There are 11 hidden switches. A switch that is on adds its own fixed numbers to the row, and there is some noise. The rows also spread widely along 13 directions, which tell nothing about the answers.
In the rows, zero is written as 128.
Some rows, each with its switches (1 for on, 0 for off) after it:
[96,171,194,177,119,185,131,150,123,117,133,115,165,127,152,94,142,169,133,140,144,59,224,95,107,103,151,119,161,197,164,82,79,147,127,160,77,106,96,122,99,128,124] => 1 0 1 1 1 0 1 0 0 0 0
[130,100,115,58,146,120,145,91,165,128,119,162,123,151,131,136,121,101,141,131,134,187,87,140,149,148,102,123,105,129,124,149,124,113,112,115,169,137,159,140,154,144,103] => 1 1 0 1 0 0 1 1 1 0 0
[105,154,146,134,143,171,162,148,154,137,106,149,156,163,122,166,61,114,170,129,147,151,142,92,95,112,144,111,84,142,159,113,63,144,122,141,152,105,105,105,91,119,120] => 1 0 1 1 1 0 1 0 1 0 0
[125,87,125,126,117,155,102,126,97,122,140,131,125,114,104,137,126,137,133,175,110,128,145,121,118,107,118,155,131,161,149,148,102,113,137,122,119,155,150,162,172,144,94] => 1 1 1 1 1 1 1 0 1 1 0
[99,143,133,127,95,117,124,118,113,131,123,132,138,122,112,113,148,135,141,130,128,141,134,160,133,121,127,120,146,138,112,132,129,105,112,128,126,120,129,121,119,125,138] => 0 1 0 1 0 1 1 1 0 1 1
[143,115,156,163,133,126,183,138,104,142,136,111,150,110,118,121,158,136,161,149,113,90,105,84,123,119,140,147,180,178,174,131,102,154,147,171,121,169,170,161,151,200,95] => 0 0 1 1 1 0 1 1 1 0 0
[96,145,161,151,121,151,88,158,83,152,92,151,174,69,130,55,193,134,123,172,144,105,189,178,123,122,130,137,170,161,138,94,118,101,130,136,82,116,145,174,129,145,135] => 1 1 0 1 1 1 0 0 0 1 0
[125,140,143,188,105,110,159,119,95,101,163,94,134,114,118,119,183,156,151,134,115,89,109,139,136,113,161,115,194,152,132,122,139,122,119,160,132,145,154,121,111,172,117] => 0 0 0 1 1 0 1 0 0 0 0
[107,130,153,84,160,171,141,134,159,144,103,164,161,139,114,122,101,94,130,159,134,136,178,126,118,100,107,120,111,177,140,90,99,125,123,105,137,101,106,136,149,139,103] => 0 0 1 0 1 0 1 0 0 0 1
[104,161,94,71,145,149,139,104,126,154,132,166,138,139,100,152,117,72,118,122,139,189,148,167,116,104,100,167,133,141,139,111,140,123,142,90,157,94,122,121,129,131,122] => 1 1 0 0 1 0 1 1 0 0 0
[159,166,163,122,133,185,151,99,143,136,167,146,118,102,148,103,134,65,93,99,97,142,179,133,151,160,71,155,135,173,162,120,122,176,177,139,109,147,128,114,139,157,137] => 0 1 0 1 1 0 0 1 0 1 1
[152,128,92,99,125,95,178,109,135,95,114,99,115,159,174,99,143,164,103,107,95,105,125,46,129,127,160,162,204,139,146,157,100,169,110,161,97,190,145,137,149,180,90] => 0 0 0 1 1 0 0 1 0 0 0
[157,111,134,107,140,127,174,75,138,94,178,112,102,122,133,126,160,97,117,102,107,139,102,134,159,144,105,126,158,151,130,138,147,150,121,145,159,149,161,131,148,175,122] => 1 0 0 0 1 0 1 0 0 0 0
[113,121,135,161,118,116,134,118,109,145,132,130,155,123,111,135,135,113,165,136,135,139,114,143,137,141,123,129,153,142,137,125,120,135,131,172,132,165,122,128,136,131,130] => 1 1 0 0 0 0 1 0 1 0 1
[98,135,159,67,146,176,72,120,175,106,95,183,120,150,145,80,118,129,72,117,169,152,211,121,141,145,115,118,95,157,150,132,80,155,127,112,69,83,104,168,160,100,143] => 1 1 1 1 0 0 1 1 0 1 0
[84,151,135,147,101,146,83,141,99,141,135,160,140,129,64,127,117,132,118,144,136,134,167,143,113,104,132,129,163,159,164,115,96,144,157,114,84,102,102,135,144,115,121] => 0 1 0 1 0 0 1 1 1 1 0
[120,90,154,77,144,131,105,111,145,104,90,151,129,123,152,73,172,146,111,132,161,138,129,120,161,161,123,120,143,162,147,144,101,141,115,160,109,132,172,199,166,164,132] => 1 1 0 1 1 0 1 1 1 1 0
[109,217,129,107,128,126,178,112,161,97,119,146,134,154,142,66,161,104,89,84,110,131,155,143,133,104,150,105,200,147,116,94,123,119,121,115,117,114,111,83,95,173,111] => 0 1 0 1 1 1 0 1 0 0 1
[108,167,183,219,100,150,123,153,115,138,146,135,155,119,103,114,103,113,155,123,128,117,157,127,115,137,165,101,170,141,163,104,85,169,141,168,92,149,103,107,109,136,149] => 1 0 0 0 0 1 0 0 0 0 0
[133,151,188,111,126,188,118,109,149,109,139,132,101,113,150,90,122,110,87,63,145,143,194,112,145,171,104,131,131,168,172,136,97,208,148,156,85,102,123,149,131,138,183] => 1 1 0 0 1 1 0 1 0 0 0
[97,158,75,136,88,99,173,160,86,148,128,93,143,126,103,154,128,168,160,135,103,104,123,133,93,73,121,131,126,121,97,144,120,78,97,122,143,122,98,97,85,81,100] => 0 0 1 1 1 0 1 1 1 0 1
[111,135,151,152,133,116,147,118,124,116,127,133,150,126,118,115,158,120,155,138,141,136,110,142,138,121,148,104,172,160,129,116,120,126,109,158,142,146,146,133,131,169,126] => 1 0 1 1 1 1 1 0 0 0 0
[113,122,97,127,114,101,153,137,109,127,138,111,132,130,101,140,120,143,142,127,115,118,126,119,109,111,134,121,141,115,120,145,107,127,100,132,120,135,112,130,131,107,110] => 1 0 1 0 0 0 1 0 0 0 0
[135,99,171,133,95,162,102,98,158,102,184,124,111,139,124,179,69,135,158,142,130,149,137,121,146,159,103,94,81,145,123,154,105,152,116,144,158,151,124,81,137,99,131] => 1 0 0 1 0 0 0 0 0 1 0
[108,99,83,107,83,87,108,116,110,103,163,108,109,131,75,150,121,162,131,153,110,130,109,140,139,98,116,124,145,127,86,168,142,102,102,119,140,170,118,119,170,108,97] => 0 1 1 0 1 0 1 1 0 1 1
[108,114,145,101,159,151,145,145,101,141,63,131,158,117,147,94,158,145,134,134,163,118,161,101,106,117,143,159,157,168,168,115,85,143,120,152,102,100,153,202,137,168,132] => 1 1 1 0 1 1 1 0 1 0 0
[126,168,182,150,127,222,132,112,130,145,149,147,140,127,159,102,127,99,115,143,112,120,216,131,113,105,119,176,142,185,170,92,126,124,174,114,110,123,129,118,117,166,120] => 0 1 0 0 1 1 1 1 0 0 0
[108,171,114,132,127,117,170,127,138,108,105,131,136,158,141,103,136,133,135,104,130,140,125,110,115,113,171,129,160,119,131,136,102,121,110,143,121,145,134,123,101,154,120] => 1 1 1 1 1 1 1 1 0 0 0
[112,154,143,101,117,169,145,129,133,135,160,129,129,107,114,109,123,103,102,99,107,117,204,133,124,122,72,109,126,172,136,107,102,160,122,121,103,87,83,112,114,87,135] => 1 0 0 1 1 0 1 0 0 0 0

New rows, each followed by its switches (1 for on, 0 for off):
[115,123,122,121,137,147,133,125,82,137,79,109,144,126,176,133,157,172,142,143,159,124,162,117,107,115,146,177,128,145,149,131,115,119,112,155,125,98,155,166,91,134,151] => 0 0 0 1 1 0 1 0 0 1 0
[121,122,120,132,114,112,128,120,126,114,123,132,141,136,141,75,160,143,104,154,92,96,157,116,133,121,139,122,181,142,120,124,115,119,114,138,88,174,123,137,156,138,91] => 0 0 0 1 0 0 1 0 0 1 0
[106,120,128,136,132,146,62,109,167,116,98,191,120,182,128,130,74,111,114,167,140,193,146,107,140,119,162,140,121,141,146,145,97,130,140,137,113,189,124,139,178,140,117] => 0 0 1 1 1 1 1 1 0 1 0
[121,136,111,93,123,113,154,150,146,120,96,139,118,126,121,95,120,119,131,97,120,163,107,131,126,145,136,104,110,90,122,160,92,124,90,116,127,124,146,144,109,126,137] => 1 1 0 1 1 1 0 1 0 0 0
[122,148,124,124,130,119,169,131,102,131,128,112,142,118,114,151,135,126,151,105,144,138,121,123,116,130,132,129,155,138,146,127,106,162,111,154,141,103,135,124,99,141,147] => 1 0 0 1 1 0 0 0 0 0 0
[105,160,116,138,95,148,125,136,117,120,157,134,114,123,81,110,109,105,91,113,90,125,180,143,113,104,112,108,138,136,124,130,103,135,138,95,89,113,84,107,128,93,121] => 0 1 1 1 0 1 1 0 0 1 0
[131,85,137,89,107,130,125,118,140,120,168,120,142,114,106,142,112,143,146,186,100,100,146,132,129,111,89,106,112,149,90,133,122,93,95,109,148,154,123,107,175,116,67] => 1 0 1 0 0 0 0 0 0 1 1
[122,122,88,125,138,87,117,92,143,76,114,147,113,171,143,107,161,141,116,151,125,153,83,157,147,114,184,115,157,96,94,149,153,66,100,102,147,161,163,131,138,157,87] => 0 1 0 1 0 0 1 0 0 0 0
[134,96,141,112,111,119,176,125,133,77,144,85,99,143,98,126,121,162,128,104,99,94,111,57,127,117,139,92,168,171,143,155,76,176,101,146,119,136,136,141,152,167,102] => 0 0 1 1 1 1 1 0 1 0 0
[128,119,187,124,162,167,119,117,140,80,116,152,106,146,106,125,127,122,109,107,168,147,136,104,129,147,180,106,138,161,202,129,70,193,136,127,97,59,168,187,143,194,153] => 0 0 0 1 0 0 1 0 0 1 0
[119,131,121,119,110,129,144,157,72,140,139,95,124,87,85,124,144,153,112,113,116,84,165,128,99,110,122,133,158,138,145,131,104,157,114,109,87,70,115,151,122,114,132] => 0 0 0 0 0 0 0 0 0 0 0
[108,144,120,125,113,128,142,104,144,124,128,128,157,151,168,123,124,151,148,144,143,135,147,125,132,122,125,145,130,133,99,134,135,97,115,161,151,177,120,97,116,121,117] => 1 1 1 0 1 0 1 1 0 1 0
[106,127,116,145,111,114,74,130,108,108,129,127,125,126,126,125,147,176,121,176,143,113,145,145,128,93,160,147,150,135,121,144,135,86,117,132,108,163,130,143,159,127,98] => 1 0 1 0 1 0 0 1 0 0 1
[95,135,145,103,125,165,100,120,161,72,104,115,116,170,174,122,103,187,121,121,167,117,192,101,123,114,155,114,87,137,119,141,92,113,89,134,116,98,95,122,104,88,135] => 1 1 1 0 1 0 1 0 0 0 1
[106,128,164,130,108,164,89,133,134,128,126,141,132,116,138,79,130,140,98,122,133,107,201,138,134,146,98,99,114,150,134,122,96,142,124,150,77,115,85,142,136,75,148] => 1 0 0 0 0 0 1 0 1 1 0
[157,89,91,108,91,119,150,98,65,112,208,78,79,79,96,183,171,149,146,142,98,132,75,186,131,110,88,161,100,114,101,188,184,73,119,85,194,109,199,134,121,138,114] => 0 1 0 1 1 0 1 1 0 1 0
[113,141,114,105,145,123,131,112,105,130,106,156,134,128,112,114,170,107,122,135,142,169,117,155,124,108,154,161,183,147,156,125,130,119,133,114,125,112,173,173,142,190,123] => 1 1 0 1 1 1 1 1 0 0 0
[100,111,142,112,76,117,115,130,155,101,148,106,105,141,91,122,83,159,126,93,120,123,155,66,145,141,109,85,151,170,134,164,67,210,97,174,82,159,80,124,165,89,145] => 1 0 1 1 1 1 1 1 0 0 0
[117,132,91,159,97,113,142,125,67,130,133,82,126,118,144,149,153,171,150,119,128,115,129,124,116,117,127,159,146,127,128,152,128,122,111,174,127,143,121,125,90,95,143] => 1 0 0 1 1 0 1 0 1 0 0
[105,167,119,149,139,150,107,136,161,128,110,197,134,148,103,94,100,56,109,139,112,183,144,163,133,118,130,103,117,117,128,116,104,101,144,114,123,164,97,115,136,118,109] => 1 1 1 1 1 1 1 0 1 0 0
[86,139,86,123,113,119,125,165,113,170,84,155,143,141,62,141,56,84,143,108,114,179,146,121,94,119,135,127,121,99,144,135,71,160,117,116,95,119,73,135,125,83,147] => 0 1 0 0 0 1 1 0 0 0 1
[137,140,112,144,112,94,142,101,94,64,148,85,98,125,145,104,181,172,95,84,137,101,113,117,149,141,147,132,195,132,123,165,131,153,123,183,111,162,141,136,135,153,134] => 1 1 1 0 1 0 0 0 1 1 0
[109,122,142,114,122,119,122,144,139,118,103,128,138,120,124,110,101,135,136,98,167,146,137,114,144,170,117,94,111,119,121,154,86,174,101,179,118,140,109,137,128,97,169] => 1 1 1 0 1 0 0 0 0 1 0
[110,131,193,177,128,190,96,127,127,170,105,159,179,123,176,114,117,123,157,176,152,126,201,128,128,145,121,150,116,179,157,94,106,132,150,174,105,152,119,130,122,121,148] => 0 0 0 1 0 0 1 0 0 1 0
[121,118,175,128,117,168,117,115,105,124,113,120,128,110,178,95,186,174,123,156,134,94,167,147,127,112,130,149,120,168,137,130,129,76,122,128,113,98,166,163,119,148,125] => 0 0 0 1 0 1 1 1 1 1 1
[108,143,176,138,123,166,103,103,156,78,117,133,127,144,183,53,163,150,101,122,143,109,191,133,148,131,155,113,163,160,128,110,118,118,114,152,97,138,125,136,125,149,135] => 1 1 0 0 1 1 1 0 0 0 0
[117,90,134,115,104,152,64,130,141,127,132,152,112,130,120,105,118,146,106,175,109,128,166,124,144,114,103,128,117,159,132,146,114,111,131,117,99,164,119,154,182,102,94] => 0 0 0 1 1 0 1 1 1 0 0
[113,114,171,130,114,134,169,140,147,139,86,124,155,137,149,88,117,145,161,116,135,123,128,80,130,151,137,104,137,144,140,133,75,159,105,195,125,153,133,143,114,151,150] => 0 0 0 0 1 1 1 1 1 1 0
[102,170,143,163,114,156,123,121,101,93,125,120,126,145,155,109,156,173,105,124,139,99,178,127,104,97,171,131,150,146,145,122,103,106,127,134,93,96,119,127,93,125,126] => 1 0 1 1 0 1 1 0 1 1 0
[128,129,109,121,134,121,161,130,109,111,98,114,129,128,146,104,158,143,120,137,110,113,139,110,115,105,152,141,151,139,128,139,106,108,104,136,113,137,147,159,126,158,114] => 0 0 1 1 1 1 1 0 0 1 1
[108,159,205,217,91,162,122,113,140,128,170,126,149,132,131,130,100,122,163,117,147,124,160,142,147,159,128,83,124,153,128,109,115,158,140,191,133,150,91,71,91,104,178] => 0 0 0 0 0 0 1 0 0 1 0
[140,104,178,123,130,127,170,136,165,124,120,128,151,133,147,108,128,152,170,160,130,102,100,100,137,139,133,93,119,151,124,137,101,115,107,146,152,159,164,126,142,169,85] => 0 0 1 1 0 0 0 1 1 0 0
[95,102,181,116,105,138,75,136,171,103,112,144,138,122,149,57,147,170,122,148,157,106,168,129,170,151,104,77,115,170,110,139,103,120,103,162,94,158,116,152,162,97,123] => 1 1 1 1 1 0 1 1 1 0 0
[115,151,118,172,111,120,121,126,123,87,124,124,111,146,131,90,146,136,110,119,99,120,143,113,126,113,183,119,181,126,143,136,96,129,110,150,81,167,121,138,126,147,118] => 1 0 0 1 1 1 1 0 0 0 1
[93,124,79,151,136,61,101,123,76,183,83,168,162,106,86,107,163,75,135,138,146,192,94,191,144,142,136,152,198,114,128,125,147,134,125,167,108,181,128,176,165,131,158] => 1 0 0 0 0 1 1 0 0 0 0
[101,147,162,117,124,142,166,137,122,157,131,144,168,114,88,115,131,103,143,130,133,123,155,131,105,113,119,119,157,164,149,102,94,148,125,127,119,94,127,139,134,154,125] => 1 0 1 0 0 1 1 1 0 1 0
[109,174,138,130,127,128,128,120,130,131,123,137,143,124,156,104,148,138,112,114,158,127,161,159,134,129,124,130,137,132,116,122,140,118,121,144,116,118,109,112,113,108,141] => 1 0 1 0 0 0 0 1 0 0 0
[139,85,137,111,122,128,142,139,130,144,106,122,129,104,128,113,107,118,150,136,113,140,120,114,137,149,109,119,108,126,122,151,106,141,100,146,139,156,144,150,143,131,137] => 0 0 0 0 1 1 0 0 0 0 0
[116,111,112,164,106,134,74,125,163,98,112,147,120,175,175,120,85,167,147,181,127,143,140,100,133,122,172,141,86,95,114,173,108,78,112,148,114,231,129,124,142,100,96] => 1 1 1 1 1 0 1 1 0 0 0
[149,120,142,61,168,140,184,104,173,89,131,144,114,143,143,66,164,108,71,110,103,107,136,86,142,121,122,121,171,169,152,123,101,150,126,123,113,135,155,169,181,202,73] => 1 0 1 0 1 0 1 1 1 0 0
[118,153,145,181,98,123,160,158,78,113,174,109,115,98,54,112,171,140,130,122,96,86,117,143,91,88,181,111,192,132,171,129,98,128,125,98,86,81,165,159,115,180,108] => 1 0 0 1 0 1 1 1 0 0 0
[107,131,107,99,132,121,134,106,112,144,85,145,156,141,154,106,148,124,135,134,146,160,139,123,122,128,142,178,171,139,139,130,121,129,122,160,123,156,149,158,136,160,138] => 1 1 0 0 1 1 1 1 0 1 0
[125,144,160,134,126,166,129,113,152,92,156,143,120,139,126,90,126,108,99,118,105,115,175,126,132,136,136,108,139,139,147,116,94,139,132,122,94,128,116,128,140,143,113] => 1 1 0 0 0 0 1 0 0 1 1
[121,134,199,160,116,186,96,133,135,136,123,138,123,121,157,121,105,151,134,126,164,126,174,128,132,154,126,127,85,150,162,134,103,148,144,151,109,105,124,135,115,111,162] => 0 0 0 0 0 0 0 1 1 0 0
[125,109,119,111,129,121,151,113,144,117,122,132,152,157,151,121,126,143,161,168,113,123,124,115,120,117,147,128,138,126,112,129,115,90,97,120,146,164,149,118,132,145,75] => 1 1 0 1 0 0 1 0 0 0 0
[172,88,190,81,168,192,191,122,158,118,91,112,147,115,235,60,163,150,132,146,120,76,166,79,131,154,114,151,102,162,145,123,103,114,118,144,139,140,188,167,124,195,94] => 0 1 0 0 1 0 0 0 1 0 0
[139,130,113,146,113,135,124,123,126,110,135,131,101,128,152,94,151,139,113,135,102,128,123,143,139,124,134,138,115,111,123,161,137,84,131,123,125,165,150,137,121,130,108] => 0 1 0 1 1 0 1 1 1 0 0
[120,101,139,92,114,144,82,134,126,136,156,156,100,76,59,85,141,85,72,125,100,138,171,165,156,137,63,111,126,158,142,139,118,156,138,104,80,112,110,181,197,108,138] => 0 0 0 0 1 0 1 1 0 1 1
[94,131,97,94,146,101,106,118,120,142,83,172,138,159,90,158,105,105,141,109,182,212,104,126,128,143,154,148,152,128,169,142,99,178,128,143,115,114,133,164,150,135,155] => 1 1 0 1 0 0 1 1 0 0 0
[97,112,159,159,124,155,69,141,132,113,125,158,136,127,94,127,109,131,135,170,150,135,149,142,132,114,141,101,108,149,141,125,93,115,129,142,117,138,113,151,157,117,123] => 1 0 1 0 1 0 1 0 1 1 1
[148,115,133,129,136,126,160,131,122,126,142,148,123,109,83,108,126,76,122,131,91,144,93,142,131,137,120,110,140,118,132,144,112,131,145,113,138,158,157,141,166,177,99] => 0 1 1 0 0 1 0 0 1 1 0
[115,116,135,117,145,148,67,122,133,108,104,168,135,130,139,106,139,133,117,177,149,148,154,145,138,123,149,140,137,144,144,123,119,109,128,114,114,145,150,159,163,151,102] => 1 1 0 1 1 0 0 0 0 0 0
[130,149,122,121,155,144,155,122,151,126,113,186,140,154,105,99,122,70,116,142,113,167,105,135,123,117,152,129,147,118,153,113,109,112,154,107,147,151,155,142,142,194,89] => 0 1 0 0 1 0 1 1 1 1 0
[80,156,183,102,144,170,164,161,144,138,97,162,176,126,73,113,105,97,154,127,161,137,160,141,103,108,133,74,120,161,139,81,75,134,110,101,148,40,118,130,99,152,140] => 0 1 1 0 1 1 1 0 0 1 0
[107,135,111,140,128,157,117,171,86,144,90,142,143,121,118,99,131,140,124,159,107,109,183,116,71,87,177,166,140,115,174,123,74,103,123,89,64,100,138,183,119,134,102] => 1 1 0 1 0 1 1 0 0 0 0
[121,190,93,144,146,132,201,108,109,167,105,133,157,166,153,153,111,91,142,105,126,163,140,96,95,98,151,203,182,143,156,115,122,152,153,167,140,164,116,101,98,169,129] => 0 0 1 0 1 1 1 1 0 0 0
[79,92,140,109,81,104,73,181,125,155,87,126,155,100,103,86,110,185,139,157,153,101,169,121,144,132,90,87,116,151,93,145,94,132,88,164,87,153,72,149,164,46,137] => 0 0 1 0 1 0 0 1 1 0 0
[129,141,105,125,112,160,120,148,104,137,130,120,123,113,141,123,119,144,115,148,96,108,188,134,103,98,112,150,104,127,122,133,117,99,117,99,112,119,109,117,107,88,108] => 0 0 0 1 1 0 0 0 0 0 0
[133,144,115,124,105,152,150,102,108,116,170,109,120,118,137,111,148,122,101,136,79,105,180,132,128,100,95,152,156,164,109,128,140,110,137,113,121,151,120,103,134,133,99] => 0 1 1 1 1 1 1 0 0 1 0
[112,125,96,124,119,114,91,100,96,106,130,122,110,142,119,143,139,152,95,130,141,135,157,123,132,113,136,155,164,154,136,149,123,153,130,138,91,130,111,144,158,113,133] => 0 0 1 1 0 0 1 0 0 1 0
